There are 8 hidden switches. A switch that is on adds its own fixed numbers to the row, and there is some noise. The rows also spread widely along 10 directions, which tell nothing about the answers.
(in the rows, 128 means zero)
Known rows, each followed by its switches (1 for on, 0 for off):
[118 182 181 120 119 113 117 124 231 130 152  55 164 147 190 100 141 108
  82 145 119 143 113 217 162 189  91 145  96 196 142 123 123 157 139 141
 104]  1 1 1 1 0 1 1 1
[160 131 138 132 144 134 131 135 109 135 147 120 114 127 139 112 111 154
 160  87 104  92 164 132 134 172 148 107 100 169 107  94 133 136 146 127
 108]  0 1 1 1 1 0 0 0
[122 210 189 144 139 101 153 164 164 130 201 158 148  84 107 122  97  95
 108  96 120 106 163 129 234 143 141 195 144 246 132 128 137 247 166 161
 185]  1 0 1 1 0 0 1 1
[129 162 183 153 178 112 164  99 124 146 135 124 148 182 120 179 105  69
  82  91 146 148  87 145 178 142 148 116  97 104 176 178 114 152 125 116
 196]  0 1 0 1 0 0 0 0
[130 119 112 106 133 106 123 119 223 120  95   5 119 167 158 122 154  80
  77 169 127 149  49 201 124 136 107 133 131 166  89 121 139 179 153 123
 127]  0 1 0 0 0 1 0 1
[142 152 149 158 141 113 122 133 157 107 135  73 121 129 174 109 153 120
 106 118 109 108 101 181 162 179 142 135  94 174 104 101  97 132 139 155
 115]  1 1 1 0 1 1 1 0
[122 171 185 139 175  88 178 126 101 171 167 167 165 166 136 123  76 113
 123  57 137  99 169 140 138 148 112 119  90 148 178 163 150 135 140 120
 134]  1 0 0 1 0 1 1 0
[152 154 150 142 127 150  87 123 166 138 127  92 101 115 155 138 140 120
 129 155 107 136 126 168 169 189 141 125 100 175  94  95  91 162 152 131
 153]  0 1 1 0 0 0 1 0
[111 132 143 161 153  82 143 141 121 148 121  79 131 151 169 103  86 121
  97 113 165 125 122 166 133 165 127 123 127 154 145 146 116 137 128 125
 117]  0 1 1 1 0 1 0 0
[137 182 160 121 169 123 148 168 160 192 172 145 176 136 134 116  63 136
 151 116 130 139 160 125 180 185 161  99 130 173 184 114 159 175 148 115
 143]  0 0 0 0 0 1 1 1
[141 120 171 116 143 119 157 108 111 105 133 131 110 132 133 108 114 138
 140  91  91  83 170 149 129 136 118 138 118 178  90 119 131 158 156 129
 133]  1 0 0 1 0 1 0 0
[144 114 125 111 154 123 146 141 136 151  86  93 114 148 121 140  82 119
 126 139 111 148 118 145 157 132 136  91 132 152 100 130 143 183 175  87
 173]  0 0 0 1 0 0 1 0
[124 126 142 134 145  92 155 127 136 118 129  73 124 133 164  73 125 140
 106 103 114  90 150 174 129 148 115 148 116 188 109 119 125 140 164 135
  94]  1 1 1 1 0 1 1 0
[134 148 189 100 165 133 177 107 105 115 160 179 147 166 143 135  72 153
 116  47 111 114 139 131 165 147 109 121  77 138 135 128 139 122 116 139
 113]  1 1 1 0 0 1 0 0
[129 156 165 111 153 106 165 107 156 124 169 102 150 168 126 119 143 103
 103  71 119 101 126 157 125 127 110 149  99 163 137 138 154 157 129 134
 118]  0 1 0 1 0 1 0 0
[144 136 135 132 142 120 112 143 135 170 119 114 106 138 133 135  98 111
 145 139 139 129 139 142 126 160 145 103 133 156 114 120 128 170 151 114
 148]  0 0 0 0 0 0 0 0
[134 140 162 112 170 106 194 108 126 127 135 113 143 181 128 130  96 103
 102  71 109  99 111 142 133 126 120 118  99 131 142 146 156 143 147 117
 139]  1 1 0 0 1 1 0 0
[147 138 121 113 151 123 144 158 182 128 147  72 146 145 142 104 120 149
 117 118 122 143  98 153 164 170 160 110 129 170 128  91 143 153 126 143
  98]  0 1 1 0 0 1 0 0
[126 195 190 149 143  99 127 170 161 167 206 141 167 116 135  99 115 127
 137 101 154 123 184 141 173 172 165 158 138 208 187 125 124 188 123 159
 122]  0 0 0 1 0 0 1 0
[138 147  75 120 147  74 118 187 181 190 135  71 137 174 135 115 119  96
 125 104 170 126  95 164  90 148 114  97 113 181 106 124 183 161 124 129
  73]  0 0 0 1 0 1 0 0
[125 168 110 101 143  62 147 165 191 168 164  83 156 173 130 106 142  89
 102  68 151  98 111 172  95 116  84 143  95 202 112 134 191 170 136 144
  65]  1 0 0 1 0 1 1 0
[139 121 121 149 135 107  97 152 171  98 112  71 102 134 162 143 160 105
  84 137 156 165  42 173 174 146 149 150 117 166  69 108  88 160 105 171
 128]  0 0 1 0 0 0 0 1
[119  87 158  60 135  99 165 132 127 124 122 122 133 166 142  92  68 169
 124  88 133 126 167 139 101  95  87 137 138 169 113 135 159 162 129 113
  84]  0 0 0 1 0 0 0 0
[139 139 138 120 121 117 133 114 160 114 111  68 103 137 144 122 141  98
 102 119  87  98 114 180 124 128  71 147  92 194  55 116 139 176 164 112
 149]  0 0 1 1 1 1 1 0

New rows, each followed by its switches (1 for on, 0 for off):
[123 124 134  58 134  98 144 145 174 110 137 115 134 169 158 105 108 145
  97  77 121 134 102 168 135 105  72 148  94 190  69 112 166 160 117 149
  51]  1 1 0 0 0 1 1 0
[125 146  93 148 168  72 132 167  88 203 147 130 115 141 136 107  79 110
 148  78 165  84 163 130  96 145 122 114 115 172 117 129 163 151 154 114
  90]  0 1 0 0 0 1 1 0
[121 151 185 158 131 107 102 112 125 117 130 118 112 159 187 145 130  99
 102 108 146 131 102 182 137 169 104 138  85 147 110 137  80 134  96 153
 124]  0 1 0 0 1 1 0 0
[121 154 108 177 154  63 144 178 123 155 134  98 107 117 111 116  96  74
 111 110 169 106 126 139 154 134 152 145 169 205 104 142 140 221 158 135
 169]  0 0 0 1 0 1 0 0
[141 176 131 109 155  99 135 164 158 168 150 143 146 166 130 145 101 104
 127  75 128 129 115 154 150 150 103 104  78 177 105 127 173 165 132 130
 109]  1 0 0 1 0 1 1 0
[155 135 157 112 141 142 125 120 121 139 134 146 102 131 119 147 108 126
 155 112 108 114 157 125 134 143 129 117 115 162  97 111 130 171 147 118
 156]  0 0 0 0 0 0 0 0
[163 177 122 114 154 120 131 122 188 178 173  82 157 174 117 142 186  78
 134  81 106  90 106 160 105 153 117 112  47 156 128 116 179 141 148 121
 100]  0 1 0 1 1 0 1 1
[127 135 145 125 136 102 134 140 148 135 126  99 131 153 158 111 101 131
 109 107 139 130 126 166 126 150  98 126 114 176 113 127 136 149 120 128
 109]  0 0 1 1 0 1 0 0
[139 146 143 119 149 115 127 140 138 153 148 118 135 154 146 114 108 138
 147  95 127 115 153 150 125 171 128 101 103 168 124 112 146 143 126 124
  89]  0 1 0 1 0 1 0 0
[172 154 134 158 147 151 116 120 178 109 103  65 107 144 136 174 162  83
 104 151  91 143  47 167 183 182 155 101  96 145  80  97 105 162 143 131
 200]  0 0 1 0 1 1 0 0
[142 120 133 105 138 124 135  86 187  85 107  41 112 188 143 159 186  84
  55 118 120 148  25 185 133 107  99 147  78 123  80 132 113 140 119 139
 136]  0 1 1 0 0 0 0 0
[158 129 130 101 144 128 157 111 165  94 109  85 103 155 112 149 151  89
 108 107  75  99  81 158 137 115 113 124 102 166  51 109 154 179 164 127
 164]  1 0 0 0 1 1 0 0
[102 155 147 115 114  69 122 149 198 151 131  57 127 141 157  89 114  89
  90 142 149 125 135 193 112 125  68 168 147 225 105 144 149 211 151 122
 119]  0 0 0 1 0 1 1 0
[141 124 145 133 148 122 109 133 152 142 117  82 122 146 166 120 127 133
 124 144 134 153 114 166 148 175 159 109 116 140 129 110  96 136 134 129
 119]  0 1 0 0 0 0 1 0
[119 139 136 113 148 101 139 150 175 140 111  81 139 154 152 125  89 106
  91 134 131 159  96 174 180 144 111 125 124 177 106 133 144 192 149 110
 139]  0 1 0 1 0 1 1 1
[143 183 172 171 151 113 109 129  89 170 180 167 128 142 150 134 117 113
 170  61 133  79 177 141 115 199 130 110  66 162 140 122 124 121 117 141
 104]  0 1 0 1 1 1 0 0
[136  91 114 134 155  98 119 150 100 137  78 105  99 152 185 108  93 154
 130 118 139 137 115 169 120 155 129  91 105 139  78 114 106 109 135 124
  86]  1 0 0 0 0 1 1 0
[121 143 164 118 129  94 140 113 185 113 127  58 129 156 155 106 140  96
  81 126 123 118 113 194 132 143 106 148 124 181 116 138 127 174 145 134
 125]  1 1 0 1 0 1 0 0
[139 129 150 121 143 123 116 126 152 142 102  93 126 165 169 131 113 126
 120 134 118 152 116 177 136 164 103  94  93 147 105 123 121 137 130 111
 129]  0 0 0 1 0 1 1 0
[141 105 137 111 139 129 104 145  93 117 115 160  76 126 144 141  82 154
 148 103 129 136 136 127 157 138 130 122 118 168  47 100 109 167 122 139
 111]  0 1 0 0 0 0 0 0
[147 114 138 118 150 126 157 122 152 124  95  62 122 148 138 124 115 119
 101 134 103 128 100 155 145 132 132 119 119 142 110 121 124 152 165 101
 165]  0 0 1 0 1 0 1 0
[133 123 138 155 137 114  89 151 133 151 107  97  97 133 169 127  95 126
 132 157 162 157 119 161 148 184 164 104 139 153 115 117  88 152 129 134
 124]  0 1 0 0 0 0 0 0
[151 138 202  85 167 179 182  69 130  98 129 147 140 147 111 159 106 134
 129  98  35 125 144 132 203 140 120 112  80 143 112 113 140 167 172  92
 201]  0 1 0 1 0 1 1 1
[154 154  87 155 151  92 106 162 119 224 137  89 119 147 144 120 118  99
 159 108 152  77 146 146  67 176 123  90  87 154 124 118 155 121 164 103
  99]  0 0 1 0 1 0 1 0
[136 120 142 175 170 109 144 106  90 133 101  95 118 167 156 142 122 106
 102  99 141 118  96 163 124 157 133 104  89 111 123 148  98 100 126 118
 151]  0 0 1 1 0 1 0 0
[146 146 130 140 158 117 142 121 175 135 137  59 132 157 132 129 159  92
 106 129 123 122  91 165 138 160 159 121 120 148 135 120 128 153 143 131
 140]  0 1 0 0 0 1 0 0
[145 113 102 160 159  94 120 144 108 127  82  84  93 159 162 139 116 105
 119 110 130 119  77 173 130 169 140  83  91 138  66 122 117 124 138 129
 115]  1 1 0 1 1 1 0 0
[147 120 127 110 154 130 139 132 169 131  91  75 118 154 138 138 113 115
 111 149 103 156  88 161 158 146 134 100 123 146  95 114 130 168 156 105
 164]  0 0 0 0 0 1 1 0
[139 130 211 116 154 150 155  87 128  72 127 146 125 134 133 154 135 130
 106 102  82 146 117 147 214 124 136 158  98 152 101 124  92 171 132 137
 193]  0 0 0 1 0 0 1 1
[120 106 146 118 147 100 168 136 133 101 126  94 127 144 151  96  97 149
  94 100 138 128 118 150 143 119 121 155 142 168 112 124 124 153 120 142
 116]  0 0 1 0 0 1 0 0
[144 193 134 193 148  85  95 166 151 183 174 103 128 127 141 127 146  80
 137 113 170 110 129 161 146 205 186 115 113 181 155 124 115 159 135 162
 114]  1 1 0 1 0 0 0 0
[148 115 139 138 163 131 127 118 112 149  96 109 103 153 139 154  98 112
 128 132 131 143 105 146 148 165 161  85 115 113 122 127 108 142 148 106
 162]  0 1 0 0 0 0 0 0
[153 116 115  97 144 108 132 141 127 143 143 123 117 155 146  95 130 154
 163  77 121  81 156 146  74 143 115 108  91 167  86  96 160 117 132 142
  47]  1 0 0 0 0 1 0 0
[150 152  88 182 146 110  96 155 167 134 128  54  95 110 143 132 165  83
 112 147 137 119  73 171 165 184 165 130 120 187  71  92 107 173 150 153
 140]  0 1 1 0 0 1 0 1
[127 110 148  80 141 115 158 140 154  92 125  97 131 153 146 112 102 161
  88  91 112 151 106 156 174 108 108 148 108 174  90 118 136 164 123 133
  99]  0 1 1 1 0 0 1 0
[131 193 193 151 173 122 135 130  90 184 159 202 145 155 141 173  63 101
 141  83 142 135 152 128 169 176 121  99  83 134 163 150 123 146 120 116
 177]  0 0 0 0 0 1 1 0
[143  93  59 114 174  76 146 173 133 167  86  62 122 179 151 102 105 133
 121 107 151 124  82 162  91 135 134  74 109 134  91 118 163 114 150 112
  66]  1 0 0 0 0 1 1 0
[185 117 130  91 157 175 161  89 171  99  83  58 117 158 115 156 141 118
 117 135  25 124  83 158 178 153 141  76  72 128  72  92 141 148 201  86
 186]  1 1 1 1 1 0 1 0
[133 150 168 142 145 123 100 139 144 150 100 119 130 161 182 152  90 120
 121 141 136 176 106 178 168 190 118  85  89 141 120 130  99 137 114 118
 142]  0 0 0 1 0 1 1 0
[153  74 149  82 170 129 199  67 112  87 100  96 121 177 112 133 146 130
 112  74  74  89 112 144 108  83 118 124  84 117  91 132 151 122 164 106
 138]  1 0 0 1 0 0 0 1
[135 142 154 174 178 119 156 117  70 140 134 138 114 131 146 130  97 130
 126  86 121 103 144 131 164 167 152 120  98 131 135 128 100 125 147 121
 157]  0 1 1 0 0 1 1 0
[143 115 128  79 152 109 168 121 161 126 105  85 130 175 118 135 122 111
 100 100 104 125  99 159 130 100 106 114  99 149  92 134 163 161 163 108
 133]  1 0 0 1 0 0 1 0
[155 136 151 168 174 150 127 113  89 103 112 149  89 127 125 188 123 100
 129 109 100 135  84 130 218 170 178 108  95 135  74 107  90 160 140 137
 205]  0 1 0 0 0 1 0 1
[125 122 186 152 158 139 151 100 134  84  82  97 116 132 167 149  97 114
  71 155 105 168  77 168 225 153 138 140 124 137 109 136  69 163 145 122
 223]  0 0 1 0 0 1 1 1
[176 185 102 181 146 123  68 148 141 202 125 100 100 149 148 162 149  66
 173 128 122  95 117 172  94 228 139  45  60 155  90 100 137 127 159 119
 127]  1 0 0 1 1 1 0 0
[162 173 154 147 130 145 112 119 162 122 151  91 115 114 146 124 158 116
 140 122  71  96 143 167 160 192 127 126  83 194  87  83 116 160 162 128
 147]  0 1 1 1 1 1 1 0
[160 182 129 159 150 116 119 145 147 155 146 114 118 138 128 156 144  77
 120 103 122 107  94 153 159 167 147 117  80 159 108 118 124 153 155 142
 157]  1 0 1 0 1 0 1 0
[139 134 138 114 144 110 126 141 138 136 129 120 114 146 134 135 127 120
 124  98 125 132 118 150 144 125 119 130  98 172  88 121 134 167 131 131
 124]  0 0 0 1 0 0 1 0
[152 121 141 127 171 135 140 127 114 127 107 122 123 154 152 144  98 151
 117 101 115 147  92 147 182 166 158  89  79 113 112 113 105 108 139 127
 126]  1 1 1 0 0 0 1 0
[152 161 143 157 147 118 103 123 158 151 123 100 118 160 157 155 147  85
 122 132 135 130  93 177 129 188 139  94  88 138 118 120 106 131 129 137
 137]  1 0 0 0 0 1 0 0
[150 159 150 117 149 147 123 149 123 174 145 153 132 132 140 130  48 153
 168 112 104 127 180 130 162 202 126  70 105 172 123 100 152 157 148 102
 131]  0 1 1 1 0 1 0 0
[151 162 171  69 137 131 136 123 182 128 175 141 155 180 128 146 135 128
 124  67 109 131 119 154 139 143 103 117  64 164 121 115 164 146 106 148
  78]  1 1 0 1 0 0 0 0
[148 152 151 130 160 118 145 103 145 138 124 104 125 167 125 160 141  82
 102 101 107 122  95 165 153 140 128 113  73 133 113 142 131 148 160 118
 157]  1 1 0 1 0 0 1 0
[120 140 177 100 121 101 149 148 163 108 131 114 145 148 174  88  70 152
 109 105 119 127 146 171 142 154  86 134 125 197 114 123 139 161 124 138
  97]  1 0 1 1 1 1 0 0
[126 152 120  96 131 104 101 169 211 178 103  74 147 178 178 138  85  96
 106 153 143 174  75 187 134 163  75  93 104 168 103 125 163 173 133 106
 112]  0 0 0 0 1 1 1 1
[139 148 123 147 154  98 121 147 130 176 142 102 126 140 158 107 109 125
 126 105 149 106 139 156 121 175 141 110  99 156 137 122 130 122 152 129
  87]  1 1 1 0 0 0 1 0
[138 117  88 177 165  92 145 171  97 132 111  91  88 110 124 122 102 113
 119 113 147 112 102 130 165 142 178 126 156 173  79 115 119 172 155 139
 159]  0 0 1 0 0 1 0 0
[139 154  92 136 149  97 111 155 149 193 103  82 107 149 135 141  94  78
 131 140 131 126 119 168 128 166 108  83 109 175  81 125 159 184 178  88
 143]  0 1 0 1 0 1 1 0
[174 155 111 117 132 141 131  90 200 138 122  26 106 155 110 154 208  57
 105 139  72  87  77 172 104 129 103 129  76 159  76 108 149 169 190 102
 181]  0 0 1 0 1 0 1 0
[153 157 137 124 126 111 106 144 200 152 142  65 140 153 153 119 158  97
 133 132 123 115 109 181 113 177 133 111 100 179 121 108 143 155 149 137
 100]  1 0 0 1 1 0 0 1
[134 125 165 135 143 117 135 125 131  90 139 112 114 131 149 129 152 135
  93  94 129 129 101 154 168 122 135 173 101 164  96 119  87 148 114 164
 129]  0 0 1 0 0 0 1 0
[113 117 166  94 162 110 172 129 143 123 120 112 153 163 162 111  71 145
  97 106 126 151 118 152 169 127 111 134 121 148 139 137 138 153 132 115
 119]  0 1 0 0 0 1 1 1
[127 159 148 151 152 101 118 149 152 170 133  94 144 154 163 128  99 112
  99 121 160 155 110 167 167 177 138 113 105 152 156 140 112 142 125 126
 125]  0 1 1 1 0 0 1 0
[135 149  98 114 144  97 137 141 158 167 121  89 114 161 137 133  97  86
 106 112 133 106 104 165 112 144  84 108 103 170  84 128 171 166 163 111
 116]  1 1 1 0 0 1 0 0
[165 186 140 143 163 150 143  97 169 141 157  84 131 140 107 155 179  76
 119 111  78  96 103 152 162 170 145 123  72 153 121 103 132 160 170 120
 184]  0 1 1 0 0 1 1 0
[143 156 134 163 164 107 128 113 161 132 140  58 136 162 144 132 191  82
  98 109 126 117  81 183 139 162 147 128  78 145 126 126 110 131 133 137
 128]  0 1 0 1 0 1 1 0
[148 153 131 123 150 120 129 130 157 186 118  94 132 146 143 121 103 104
 152 138 103 102 157 167 116 181 113  83  99 168 118 116 161 155 193  89
 134]  1 0 0 1 0 1 1 1
